The first 7 rows are patterns. Each new row is the sum of 2 different patterns, raised or lowered, with some noise. Before adding, each is slid sideways (what falls off one end comes back at the other), maybe read backwards, and multiplied by a number that may be negative. Names go in the order of the patterns.
(in the rows, 128 means zero)
Known rows, each followed by the names of its patterns:
128, 127, 128, 125, 129, 135, 126, 128, 123, 137, 151, 130, 112, 137, 98, 125, 134, 157, 134, 134, 138, 150, 130, 113, 115, 158, 136, 120, 129, 129, 135, 158, 137, 129, 128, 132, 129, 125, 126, 98, 134  Q_397
132, 117, 135, 158, 135, 126, 121, 133, 143, 98, 133, 130, 152, 154, 129, 132, 135, 133, 140, 147, 107, 128, 132, 108, 133, 134, 120, 129, 136, 125, 127, 98, 158, 130, 143, 136, 130, 98, 124, 152, 147  Q_8
111, 135, 126, 148, 129, 128, 125, 117, 140, 139, 129, 130, 126, 123, 121, 131, 125, 112, 126, 125, 139, 130, 128, 130, 120, 116, 136, 139, 118, 119, 110, 135, 129, 117, 129, 108, 116, 124, 130, 118, 129  Q_867
124, 146, 129, 98, 142, 123, 132, 128, 125, 131, 142, 119, 127, 124, 126, 118, 134, 129, 128, 128, 132, 107, 127, 114, 130, 115, 122, 124, 128, 112, 135, 120, 139, 131, 134, 150, 119, 141, 133, 119, 126  Q_988
120, 98, 127, 129, 129, 123, 130, 129, 124, 119, 114, 114, 128, 130, 131, 135, 137, 109, 120, 114, 115, 107, 126, 126, 126, 130, 115, 128, 126, 136, 120, 126, 131, 138, 129, 121, 142, 129, 135, 130, 132  Q_390
124, 127, 139, 123, 125, 119, 135, 122, 142, 137, 113, 128, 138, 127, 137, 117, 125, 123, 124, 118, 138, 127, 130, 115, 134, 136, 141, 149, 142, 134, 153, 139, 128, 118, 148, 112, 148, 134, 132, 123, 132  Q_229
115, 130, 132, 105, 131, 138, 136, 117, 132, 127, 120, 133, 112, 129, 123, 124, 110, 123, 127, 121, 124, 128, 121, 143, 137, 116, 127, 133, 136, 124, 139, 126, 131, 123, 130, 129, 122, 119, 135, 132, 129  Q_932

New rows, each followed by the names of its patterns:
122, 118, 110, 130, 126, 133, 123, 124, 125, 127, 116, 123, 117, 111, 114, 137, 118, 112, 125, 108, 126, 121, 134, 125, 141, 123, 128, 130, 146, 118, 135, 122, 115, 141, 123, 122, 113, 131, 127, 126, 128  Q_867 Q_932
120, 116, 105, 121, 107, 113, 137, 116, 117, 93, 102, 137, 101, 105, 108, 118, 128, 101, 117, 114, 115, 119, 123, 126, 117, 118, 111, 123, 117, 145, 114, 136, 107, 125, 135, 123, 111, 136, 107, 133, 110  Q_988 Q_229
95, 109, 100, 123, 77, 105, 122, 111, 105, 93, 121, 116, 104, 123, 113, 102, 89, 99, 111, 95, 102, 104, 102, 92, 100, 84, 94, 91, 110, 107, 112, 113, 95, 91, 94, 92, 88, 98, 114, 106, 106  Q_988 Q_390
137, 136, 144, 138, 147, 160, 147, 137, 137, 130, 132, 160, 117, 118, 128, 165, 153, 145, 145, 167, 136, 126, 102, 144, 123, 142, 158, 148, 133, 137, 116, 140, 142, 135, 142, 137, 147, 139, 109, 143, 138  Q_397 Q_390
126, 156, 136, 139, 131, 137, 119, 152, 135, 125, 110, 125, 124, 131, 136, 103, 115, 124, 128, 118, 138, 129, 127, 135, 135, 136, 140, 121, 110, 133, 127, 126, 141, 125, 124, 130, 134, 147, 124, 124, 142  Q_867 Q_932
139, 105, 132, 123, 110, 118, 119, 112, 104, 110, 116, 118, 129, 105, 119, 113, 132, 131, 123, 108, 139, 124, 122, 102, 117, 132, 112, 94, 125, 118, 148, 120, 136, 112, 111, 122, 122, 127, 120, 114, 105  Q_397 Q_229
117, 120, 115, 127, 119, 134, 133, 123, 131, 135, 132, 123, 129, 133, 135, 144, 125, 150, 129, 143, 135, 135, 124, 117, 125, 135, 123, 124, 127, 116, 133, 114, 117, 125, 131, 134, 121, 134, 156, 106, 127  Q_988 Q_390
132, 118, 143, 131, 131, 130, 139, 133, 144, 121, 137, 127, 143, 120, 136, 128, 130, 118, 141, 136, 140, 144, 145, 123, 144, 138, 129, 121, 147, 109, 164, 133, 120, 130, 133, 133, 126, 128, 133, 113, 120  Q_988 Q_229
123, 102, 117, 111, 121, 107, 123, 100, 123, 106, 131, 131, 128, 124, 139, 117, 118, 111, 130, 103, 143, 125, 120, 117, 125, 113, 132, 100, 118, 133, 111, 123, 108, 132, 136, 102, 138, 132, 121, 135, 107  Q_988 Q_229
141, 138, 126, 140, 121, 133, 138, 129, 127, 121, 135, 129, 114, 116, 129, 127, 129, 127, 111, 121, 131, 125, 112, 136, 131, 134, 144, 123, 110, 118, 130, 130, 132, 133, 137, 132, 127, 113, 107, 114, 133  Q_397 Q_390
149, 159, 149, 164, 166, 156, 157, 152, 138, 159, 142, 157, 146, 155, 156, 166, 152, 157, 150, 169, 161, 177, 177, 155, 158, 163, 143, 159, 152, 167, 146, 132, 163, 154, 166, 147, 150, 154, 177, 156, 150  Q_867 Q_988
109, 99, 99, 127, 95, 99, 118, 79, 94, 93, 93, 90, 100, 74, 73, 91, 91, 130, 77, 93, 100, 99, 89, 73, 106, 109, 93, 79, 78, 100, 126, 97, 95, 91, 102, 69, 124, 97, 97, 84, 107  Q_8 Q_390
141, 132, 126, 101, 125, 131, 117, 116, 136, 96, 108, 134, 140, 130, 123, 131, 117, 99, 120, 122, 113, 143, 130, 132, 132, 128, 98, 139, 149, 131, 138, 104, 152, 123, 123, 135, 135, 148, 124, 126, 128  Q_8 Q_390
134, 133, 141, 140, 134, 136, 125, 138, 146, 138, 139, 145, 144, 137, 131, 119, 134, 130, 136, 146, 139, 134, 123, 133, 131, 136, 127, 131, 132, 135, 129, 124, 130, 139, 137, 140, 147, 130, 145, 151, 134  Q_397 Q_988
166, 154, 154, 149, 143, 152, 172, 143, 150, 159, 161, 148, 189, 135, 145, 156, 176, 162, 166, 163, 168, 166, 159, 146, 159, 153, 149, 166, 176, 155, 151, 159, 156, 168, 160, 163, 161, 167, 155, 141, 156  Q_397 Q_229
148, 144, 150, 150, 142, 142, 143, 153, 146, 142, 148, 157, 133, 148, 142, 147, 141, 161, 172, 147, 149, 151, 150, 155, 132, 152, 165, 156, 158, 144, 150, 154, 139, 155, 165, 157, 166, 154, 167, 141, 150  Q_988 Q_390
137, 135, 149, 116, 115, 131, 122, 128, 122, 144, 131, 102, 132, 115, 121, 129, 129, 133, 145, 129, 114, 119, 118, 111, 117, 129, 127, 128, 134, 102, 129, 117, 137, 112, 123, 129, 137, 118, 128, 134, 138  Q_988 Q_390
153, 148, 142, 161, 126, 135, 128, 153, 127, 152, 142, 146, 152, 145, 135, 137, 140, 138, 153, 122, 133, 134, 162, 151, 128, 140, 163, 140, 141, 110, 140, 123, 135, 144, 151, 132, 138, 126, 146, 144, 145  Q_397 Q_229
139, 130, 106, 132, 129, 131, 112, 137, 153, 147, 101, 132, 151, 132, 135, 127, 103, 127, 132, 126, 131, 133, 140, 129, 168, 126, 135, 140, 130, 143, 140, 130, 126, 138, 142, 121, 114, 136, 154, 122, 162  Q_397 Q_932
127, 137, 120, 132, 131, 129, 116, 134, 132, 152, 145, 142, 151, 142, 147, 105, 121, 137, 128, 120, 131, 149, 160, 135, 126, 122, 136, 113, 150, 134, 164, 134, 129, 136, 122, 129, 131, 137, 131, 135, 118  Q_8 Q_390
136, 125, 163, 156, 145, 121, 136, 140, 138, 129, 148, 141, 158, 144, 162, 155, 123, 137, 155, 145, 159, 147, 146, 145, 151, 145, 155, 135, 167, 132, 145, 143, 143, 152, 135, 130, 122, 138, 145, 147, 153  Q_397 Q_867
124, 126, 114, 111, 118, 132, 127, 127, 137, 124, 135, 147, 118, 126, 125, 135, 129, 111, 129, 125, 128, 129, 119, 114, 132, 132, 120, 143, 128, 118, 111, 123, 123, 120, 115, 114, 135, 128, 109, 115, 129  Q_397 Q_988
120, 109, 121, 116, 125, 108, 115, 121, 138, 86, 123, 125, 118, 113, 114, 93, 110, 122, 114, 113, 110, 123, 115, 146, 118, 107, 117, 123, 118, 122, 105, 116, 115, 118, 105, 106, 115, 129, 103, 142, 124  Q_397 Q_229
128, 145, 118, 125, 125, 132, 131, 132, 116, 120, 120, 129, 145, 124, 123, 134, 132, 129, 105, 131, 136, 136, 122, 121, 147, 147, 138, 130, 119, 131, 111, 161, 134, 119, 134, 130, 140, 129, 128, 146, 137  Q_8 Q_988
129, 150, 136, 137, 137, 164, 126, 137, 98, 137, 121, 144, 152, 143, 135, 135, 132, 139, 124, 127, 128, 133, 124, 132, 100, 126, 121, 134, 131, 134, 130, 129, 160, 144, 126, 133, 119, 135, 153, 124, 116  Q_397 Q_229
166, 146, 179, 143, 161, 146, 153, 155, 183, 152, 167, 140, 152, 179, 176, 184, 158, 151, 191, 173, 152, 144, 172, 127, 177, 162, 174, 152, 156, 156, 158, 166, 148, 150, 134, 149, 159, 170, 163, 137, 134  Q_867 Q_229
135, 148, 160, 133, 157, 135, 142, 154, 132, 144, 129, 143, 140, 146, 141, 135, 129, 142, 127, 161, 141, 148, 131, 147, 126, 142, 136, 133, 120, 153, 136, 140, 148, 132, 132, 145, 127, 149, 147, 133, 143  Q_867 Q_988
133, 141, 141, 133, 141, 141, 131, 135, 138, 151, 133, 119, 143, 141, 137, 135, 148, 137, 137, 128, 143, 132, 136, 136, 136, 147, 136, 139, 140, 137, 139, 130, 141, 133, 134, 139, 128, 123, 147, 134, 140  Q_988 Q_932
